The same things were measured in two ways. Each way mixes the same 5 hidden numbers, adds some noise and spreads widely along 3 directions of its own, which tell nothing about the thing.
Some things both ways: the first way, then the second way.
[-10  -9  11 -11 -29 -30   8 -18]
[ 14 -18  -6 -15   8   3  20 -16  -8 -13   0   7  23]

[ 17 -16   3   4 -24 -15   5   6]
[ 17  -5 -28 -15  19 -15  -2  -3  -8   9   1  -1   3]

[-14 -12  12  -7   3   9  10 -36]
[ 3 -8 17  6  1  5  8  0 -4 -8 -2 -2 12]

[ 18  -4   9  -6 -14  -2  18   3]
[ 13  -3 -19  -9   6  -3 -10 -12  11  10   8 -14   0]

[-25   2  -6  -6  33 -10 -18  -5]
[-19  -5  16   1 -10 -16  -8  -6   0  14   2   0   8]

[-17  -6   0 -24  14 -38  22 -19]
[ -9 -17   0 -15  -3 -17   5 -24   7  20  10   0  13]

[ 22 -23 -16   2  20  18  -1  10]
[ -7   5 -13   3  -6  -6 -15   4  10   5   4  -5 -17]

[ -6  16  14 -10  -6  16   9  -7]
[  3 -13  15  15   3   4  -9  -1  -2  -3  -1 -12   6]

[-24 -11 -22   1  28 -18  -5 -21]
[ -4  -9   9  -6  -3 -11  -4  -3   1  10   6  -5   4]

[  1  -9   2   3   4 -19 -14 -12]
[ 4 11 -5 -9  3 -6 11  1  0  5 -3  4 13]

[ 16  14  21   0 -27   5   9  -3]
[ 20   7  -7   1   8  12   3  -4   7  -4  -1 -11   7]

[-8  0 -9 -3 20  1  5 -4]
[-12  -3 -12  -8 -17  -4 -12 -22  13   5   7  -6   3]

[  5  20  31 -15 -32  -5  15 -10]
[ 18 -10  12   8   1  23   7 -10   6 -16   2 -14  13]

[ 16   4   5   5  -7  -9 -10   5]
[ 0 17 -9  0 -1  1 21  2  6 -3 -8 12  7]

[ 13  49 -12   8  21   9  -7  35]
[ -3  20   2  11 -20  17 -14  -2  40   9  11 -25 -20]

[ -7  10   7  -6   7 -50 -12 -16]
[  6   6   6 -17  -2  -1  16 -11  12  14   4  -4  18]

[-20   0  -7 -13  10   8  23  -1]
[-14 -25   2   2 -17   2  -2 -23  10  -8   8   1  -2]

[-20   5  26  -8 -14  43  18 -22]
[  2 -27  19  20   1  10  -6  -7  -9 -18  -3  -7  12]

Other things, the second way, with their names:
Q965: [  8  13   5  -5   5  -3  -6  -5  -2  10  -3 -12  21]
Q197: [ 14 -25   0   8   7   9  -1  -4  -7 -21   1  -4   3]
Q56: [ -3  -5  15   0 -11  10   2 -24   5  -4  -1  -7  28]
Q428: [  8   6  -4 -11  -7  14  16 -20  13  -6   1  -2  18]
Q986: [  9 -16 -15   1   4   3 -16 -17 -10 -16  -3  -6  13]
Q263: [  4   1  -4   2  12 -13   9   9  -8   7  -6   8   5]
Q152: [ 26 -21   3  -2  20   1  -1   4 -12  -4   2 -11   9]
Q577: [ -4   9  -7 -12  -8  -6  -6  -7  12  11   6  -6   0]
Q32: [ 21  33 -11 -26  -3  17  15  -8  15   0   0 -12  20]
Q174: [ 18 -33  -4  -8   2   8 -17 -27  -4 -13   9 -19  16]
Q977: [-19  -8  -1  16 -17  -3  -2  -1  24   3   8   5 -27]
Q922: [  8 -15 -28  -9  -5   5 -11 -21  14  -8  11  -7  -8]
Q727: [ -9 -19 -10 -22  -2 -21   9 -25  -4  14   4  11  20]
Q891: [-16  -6   8  -2 -24   1  -3 -26  26  12  13  -9   1]
Q629: [13 -2  3 -8 12 -6  8  3 -9  2 -3 -1 15]
Q658: [ 20  -3 -20 -19   6   1  -5 -20   7   6   7 -15  13]
Q225: [-11  11 -18  15 -12   4   4   6  15  -8  -2  11 -22]
Q937: [-20  18   5   3  -9 -13  12   5   1   9  -9  15   9]
Q873: [ -7 -14  -2   6   2 -13 -16  -1 -15  -1  -3   1   3]
Q503: [  4 -47  11  14   0   6   2 -17   4 -11  10  -4  -2]
Q99: [  7  21   4 -16 -15  13  -5 -21  26  13   9 -26  16]
Q933: [ 13  -2 -11  -3  -7  19  13  -3  26 -12  10  -3 -16]
Q490: [-28 -18  12  20 -11 -17 -13   5  -8   0  -2   9  -8]
Q910: [ 31  -4  -9  -7  11  16   6  -2   6  -9   5 -13   3]
Q14: [ 43   1  -9 -26   8  26   4 -39  16   1  10 -34  37]
Q931: [  0  -9 -23  -4   6 -16 -12  -6  -1   9   2   0  -6]
Q400: [ 33  16 -10  -8  16  13   8   3   9   3   0 -16   8]
Q424: [  2 -10 -18 -11  -8   2   4 -27  18   7   9  -3   4]
Q971: [ -9 -20  12  22 -11   9   0  10   1 -23   1   6 -17]
Q978: [-13 -19   9   4 -23  11  12 -25  19 -10   8   3   4]
Q861: [  6 -31   9   6  17 -18 -10   9 -20   2   1  -3   1]
Q443: [-37  10  -6   0 -45   1 -13 -32  33   6   9  -1  -6]
Q386: [ -9  -8  11   9   6 -16   7  10 -13   3  -6  12   6]
Q435: [ 18 -11   8  -3  11   5  -6  -8 -16  -9  -4 -13  25]
Q724: [ 30 -21   4 -16   9  16   2 -21  -7 -17   4 -17  29]
Q449: [ 16  -5 -10   5   4  16  -1   1  -7 -28  -6  -2   5]
Q761: [-20 -35  17  10 -13  -6   3 -19  -2  -5   4   7   9]

Some of these things the first way, each followed by its name:
[-10   1  33   0 -36 -17   0 -27]  Q724
[-17  20   9   8  -5  -3   4 -18]  Q428
[-11  -7  -6   2   5  19  -4  -6]  Q873
[-15  -9  -1  -2  11  -3 -12  -3]  Q386
[-16 -18  10 -19   7 -40   5 -10]  Q727
[-14   3   8 -35 -25   7  58  -2]  Q503
[-22   2  -2 -21  11   7  32 -13]  Q978
[-19 -35   0   2   3  21  12 -20]  Q861
[-19  17  -1 -13  33  -2  12  -4]  Q891
[  2  16  -5 -17 -10 -22  27  10]  Q424
[ -7  21 -48 -17  19  -9  18  33]  Q977
[ 10   8   9  -5 -21 -24   7  -8]  Q658
[  0  49  49  -4 -51 -39  12 -20]  Q14
[  4  22  29   9  18 -15 -23  -7]  Q99
[-14   0   7  17  -5  -7 -18 -16]  Q629
[ -9 -11  25  -6 -25  16  24 -22]  Q174
[-17   2  27   4 -16   6  -9 -32]  Q435
[ -3 -23 -15  -3   6  30  14   3]  Q971
